The rows are grouped in 4 different ways at once. Each group adds its own fixed numbers to the row, and there is some noise. The rows also spread widely along 13 directions, which tell nothing about the answers.
In the rows, 128 means zero.
Known rows, each followed by its group in each grouping:
[ 98 163 194  93 111  63 126 107 126  84 116 127 139  92 152 120 120 116
  96 127  98 106 122 159 142 119  84 159 122 114]	(1) rel fut K490
[135 173 116  85 160 120 111 125 166 138 116 128 110  99 134 108 104 118
 175 152 114 152 161  79 168 164 134  72 146 133]	(2) kalep pimu K88
[125 119 159 128 118  89 165 132 125 101 118 132 127 130 131 147 129 147
 153 154  95 159 130 118 175 129 104  77 135  95]	(5) nuro Nazu K66
[110 150  83 170 113 106 107 157 141 154 127 161 103  88 111 102 104 113
 122 121 134 161 145 101 101 129 129  98 146 135]	(3) kalep Dage K88
[154 145 110 100 144  94 112  85 142 116 142 144 131 111 139 114 107 134
 177 114 104 180 155 145 132 139 106  58 104 143]	(5) nuro kovi K66
[165 114 149 121 124 188 123 132 136 110 120  69 140 147 105 143 144 142
 108 112 174  97 120 121 120 112 117 185 116 137]	(0) repus pimu K490
[129 115 141 151 111 142 177 183 135 121 124 103 115 150  69 135 127 131
 146 140 172 111 136 103 120 111 158 173 167 100]	(1) repus fut K490
[107 133 132 140 111  77 136 171 143 138 105 135 125 128 143 145 114 117
 109 140 102 137 149 100 144 133 124 120 139 114]	(4) rel Bal K66
[126 107 168  80  94 134 110 146 167 144 102  39  90 163 132 141 160  98
 148 132 113 125 147 127  82 119 174 148 112 125]	(0) rel kovi K490
[ 50 146 138  87  75  74 130 113 144 156 184 177 145 119 179 160 110  61
 110 170 112 125 134 116 173 149 114  83 166 149]	(3) kalep Dage K66
[135 118 100 160 142  94 114 110 142 120  85 120 160 167 198 197 108 148
 148 142 128 164 153  99 155 110 128 125  91 135]	(4) kalep Nazu K490
[144 166 140 139 174 103 128 141 117 106 106 106 136 112 105 110 119 136
 144 105 158 120 145 130 115 109 144 192  89 131]	(2) repus Bal K66
[186 128 121  77 171 137 131 144 170  86 112 114 135 120  89 112 102 167
 116 107 134 129 143 114 159 121  91 146 127 120]	(2) kalep Nazu K88
[151 135 217  65  94 116 148 130 163 136 108  79 170 153 173 160 188 115
 104 127 112  70 165 128 179 187 116 149 110 149]	(1) repus Dage K490
[212 167 168 177 218 176 172 191 126 107  58  62 100 116  68 106 179 205
 224 131 154 133 159  73 157 157 176 148 102  71]	(0) repus pimu K66
[110 112 138 120 109 147  99 104 127 147 129  94  95 119 128 154 141 101
 166 150 115 177 117 112 107 115 133  73 112 131]	(1) rel kovi K66
[125 125 160 158 139  97 156 141 112 115 143 136 118 129 116 135 148 132
 141 105 127 114 121 155 127 124 151 193  88 101]	(5) kalep Bal K88
[156 134 125  83 231 140 103 155 165  49  87 103  98 146 101  81 146 189
 133  86  88 114 105 174  81  95 107 112  81 103]	(0) kalep Nazu K66
[125 117 135 145  80  77 128 120 140 143 139 122 108 121 158 142 123 103
 132 110 101 169 151 151 107 110 132 138  94 124]	(5) kalep pimu K66
[173 110 147  90 142 156 135 109 149 105 138 104 133 134 123 144 141 150
 153 123 130 137 126 124 149 126 116 130 110 121]	(2) repus fut K490
[ 89 106  71 172 137  63 128 153 134 112 142 210 149 160 183 162  90 143
  94 122  94 134 103 143 137 116 106 120 130  97]	(3) rel pimu K88
[149 169 185 158 115 105 143 143 118 124  74  78 135 122  92  98 161 128
 153 115 150 113 172 122 117 163 127 104 103 140]	(3) kalep Bal K66
[ 99  99 174  84 101 135 147 135 132  82 172 109  96 155  66 111 147 112
 121 116 126  97  90 183  83  95 122 133 140 103]	(0) kalep fut K66
[147 143 104 130 127 198  67 123 141 166 120  97  96  67 110 114 127 106
  98 120 151 148 128  72 116 127 103 123 123 162]	(2) kalep pimu K88
[134 108 129 103 152 198 122 140 144 140 129  38  96 156  93 164 140 108
 169 150 188 120 140  89 108  85 189 193 124 135]	(0) kalep fut K66
[ 96 137 155 124 133 111 125 108 111  84 172 184 125 118 115  95 146 131
 131 115  95 113  76 184 119 153  90  79 123 101]	(0) rel pimu K88
[128 132 112 135 138 128 144 141 130 121 158 147 122 122 114 136 116 132
 139 127 140 132 120 118 133 112 140 156 140 118]	(0) nuro Bal K490
[137  89 116 171  69 108 185 134 114 131 181 177 162 143 104 165 113 131
 117 125 155 149 136 129 164 122  93 128 152 123]	(1) nuro Nazu K66
[195 121  77 169 167 155 103 120 133 124 115 121 161 133 136 156 115 168
 126  91 170 147 149 110 131 124 120 171  86 146]	(0) repus Dage K88
[151 133 106 123 106  93 137 178 174 155 146 154 117 120 128  89 136 113
 105  85 100 126 182 144  94 164 128 115 124 136]	(0) repus fut K66
[103 122  37 126 100  60 103 191 179 128 114 159  88 114 113 113  21 114
  77 123 108 177 152  94 102  75 109 123 190 112]	(4) kalep kovi K88
[ 82 130 145 152 114  62 155 135 113 119 128 153 166 197 143 152 138 105
 148 142 142  85 141 142 134 161 154 113 131 123]	(2) kalep fut K88
[109 110 164 118 151  62 187 162 141  97 129 130 127 200 137 149 158 142
 199 137  97 125 137 162 135 132 187 128  98  82]	(2) repus Nazu K66
[122 123 133 163 106 111  98 175 145 136  84 118 136 157 153 114 167 123
  61  88  97  89 139 146  79 150 101  96  95 146]	(4) repus pimu K66
[109 143 164 169 138 103 112 139 109 118 118 135 109 115 123  87 186 130
 133  87 101 112 111 178  71 147 141 121  68 122]	(5) repus Dage K88

New rows, each followed by its group in each grouping:
[107 164 123 139 172 175 113 166 122 125 116 140 120  68 129 140 108 138
  93 175 141 112  88  44 202 130  89 137 170 103]	(3) repus pimu K88
[155 184 150 134 153 123 145 181 145 123 103  92 104  93  57  74 137 135
 150 112 167 113 177 105 112 136 158 172 136 120]	(0) kalep Dage K66
[116 129 160 131  55  80 137  90 121 115 143 146 158 124 155 152 104 110
 110 139 119 143 129 138 174 149  67  84 141 132]	(3) kalep pimu K88
[171 101  95 140 112 105 136 154 161 131 128 130 115 152 110 126 113 143
 138  91 114 160 160 140 100 134 133 117 116 120]	(0) kalep Bal K88
[118 159 160 109 117  84 140  93 116  92 184 176 163  99  98  90 119 110
 115 100 151  92 134 180 134 148  82 136 128 142]	(4) rel fut K66
[164 185 132 151 185 160  92 125 125 138  87 107 112  68 110 102 157 146
 161 125 141 155 149  74 137 152 122  84  99 140]	(2) kalep Dage K66
[ 80 152 183 105 147 124 124 115 124 135 153  96  93 116 144 121 169  90
 196 150 119 110 111 143 123 130 196 148  98 120]	(3) nuro pimu K88
[109 119 103 109  99 132 124 121 155 152 183 166 127 135 129 122 125  88
 116 119 137 113 138 138 106 142 123 109 145 156]	(5) kalep fut K490
[ 85 135 141 160  98  94 107 163 124 135  95 109 132 138 154 155 136 105
  64 128 129  95 127 114 116 116 127 176 123 129]	(0) kalep Dage K88
[152 116 133 129  81 104 120  93 135 139 175 173 142 120 151 111 162 123
 107  72  84 143 136 192 109 162  75  63  87 158]	(1) nuro pimu K66
[117 144 122 145 118 126 136 143 121 118 109  91 159 153  73 123 102 110
 139 141 211  95 167  99 117 116 139 134 165 159]	(4) nuro fut K66
[143  89 201 159  36  70 193 149 118 109 125 120 173 173 127 171 154 132
  67 108 129  88 145 159 159 139  75 158 128 104]	(3) kalep fut K66
[ 98 116 157 122  92 102 141 169 137 145 130  93 109 138 121 138 136  86
 106 127 131 110 139 130  99 105 157 186 119 131]	(5) repus Bal K66
[150 128 122 145 137 146 139 139 124 101 134 132 147 162  44  92 134 142
 136  87 177  89 131 159  86 143 114 118 129 150]	(1) kalep Bal K88
[166 129 115 161 171 106 128 115 137 109 128 125 118 141 138 129 142 158
 186  84 128 152 141 167  86 104 168 172  50 122]	(3) kalep Bal K490
[171 120 138 130  73  88 181 182 164 141 130 109 139 149  86 117 106 120
 106  95 163 103 196 125 137 145 138 208 152 126]	(5) kalep pimu K88
[140 168 163 120 142 130 127 145 136  90  86  99 134 133  62  62 152 140
 134 107 148  85 151 141  95 160  97  60 135 140]	(3) kalep fut K66
[131 136 116  95  95 105  94  91 142 116 116 136 186 140 166 140 101 114
  76 123 122 114 140 125 161 159  54  63 137 175]	(2) nuro pimu K88
[108 142  92 190 111  71 119 123 117 119 134 172 152 143 112  91 101 120
 146  93 152 133 142 170  71 140 126 101 117 145]	(3) rel pimu K88
[110  84 137 160 111 176 107 151 132 184 139 116 106 131 186 197 189 104
  91 142  99 125 107  87 142 132 133 129  97 124]	(4) repus fut K66
[162 129 119 160 114  96 139 130 144 149 148 151 135 108 153 157 127 136
 132 107 134 156 164 112 153 129 137 179 105 127]	(4) kalep Dage K490
[136 167 140  84 159  94 166 147 147 104 191 201 131  87  94  91 115 131
 107 101 117  98 135 155 164 147  94 162 146 117]	(1) kalep Bal K66
[118 151 162 121 137 133 162 169 132 123  95  79 115 139  61 120 124 116
 179 173 177 105 156  67 152 143 167 132 177 107]	(2) kalep fut K88
[127 118 186 120 109 140  98 152 142 146  75  87 124 125 173 142 198 118
  73 125  69 106 122 109 139 174  93  81  86 134]	(2) repus Nazu K88
[137 116 141 129  84  94 139 164 158 118  56  59 123 162 118 137 109 129
 137 140 126 144 169 105 104 112 133 113 146 124]	(1) repus fut K490
[203 168 205 147 103 110 164 137 131 166 132 111 148  64 171 141 184 133
 103  96 114 114 192 110 207 189 109 209  81 126]	(0) nuro pimu K66
[120 130  98 116 144 106 138 167 162 132 140 164 147 153 134 123 122 124
 109 119 125 107 156 125 130 154 119 114 140 133]	(0) rel Nazu K66
[ 87 161 185 168 141 120 162 141 102 140 117 126 123 139 125 140 186 111
 199 173 143 104 129  94 151 171 184 107 128 105]	(2) kalep fut K490
[140 137 160 147 164 159 125 143 112 112  75  93 155 165 126 154 167 153
 142 146 152  93 116  88 150 150 124 120 114 120]	(2) repus kovi K490
[135  96 126 194  61  94 148 127 107 115 120 130 134 146 115 166 105 141
 117 122 134 174 124 133 124  94  88 115 132 110]	(1) kalep pimu K66
[ 77 130 143 112 125 116 143 100 106  94 207 158 105 105 116 142  96 111
 164 154 134 156  74 153 141  76 132 158 138  94]	(0) repus pimu K66
[163 134 129 119 156 147 101 155 158 163 112 104  70  73 126 110 156 127
 149 111  84 170 140  95 114 144 152 127  88 113]	(2) rel Bal K88
[ 90 147 126 170 165 173  96 136 107 137 117 141 126 130 119 122 179 119
 120 129 139  92 102 118  96 146 117  74 113 145]	(1) kalep fut K66
[113  88 127 179  37  87 144 134 125 136 121 134 142 148 139 174 111 118
  97 136 125 172 134 118 135 110  78  79 137 127]	(3) kalep Nazu K66
[ 90 177 156  96 193  46 153 152 129  47  95 149 164 188 106  80 131 151
 153 115 107  58 130 191 111 146 125  86 129 122]	(1) nuro Bal K66
[181 161 136 106 149  99 116 103 152  96 111 114 149 132  89  53 133 139
 151  62 142 112 188 188  70 160 104  89  88 168]	(5) kalep fut K66
[ 95 124 113 111 153 116 136 161 158 121 133 113  95 141 114 135 112 115
 163 150 135 142 132 114 116  86 169 145 133 110]	(3) kalep Nazu K66
[173 142 107 200 136 165 131 166 130 210 131 124 122  94 126 145 172 120
 159 118 169 157 180  56 139 168 178 152  98 146]	(2) repus Dage K66
[ 86 145 115 134 179 191 102 163 124 144 147 138  81 100  92 120 161 114
 126 148 144 115  82  83 113 111 151 119 138 121]	(2) kalep Dage K66
[111 108  72 120 128 145  86  90 138 122 132 154 151 140 151 171  85 128
 111 155 133 160 104  94 155 121  73  48 148 151]	(5) kalep Dage K88
[ 61 120 184 169  72 124 115 136  88 111  89  77 118 139 141 181 138 107
  76 165 128 118  82 107 133  81  97 140 136 104]	(0) kalep pimu K66
[157 152  50  80 217 155 107 155 179 101 120 114 117 130  83  86  80 152
 162 116 158 137 160 108 102 100 141 122 139 150]	(0) nuro Nazu K66
[117 143 210  92  90  73 143  93 111  46 103  85 156 135  96 116  97 128
 104 122 148  95 117 173 146 104  71 161 133 121]	(5) kalep pimu K88
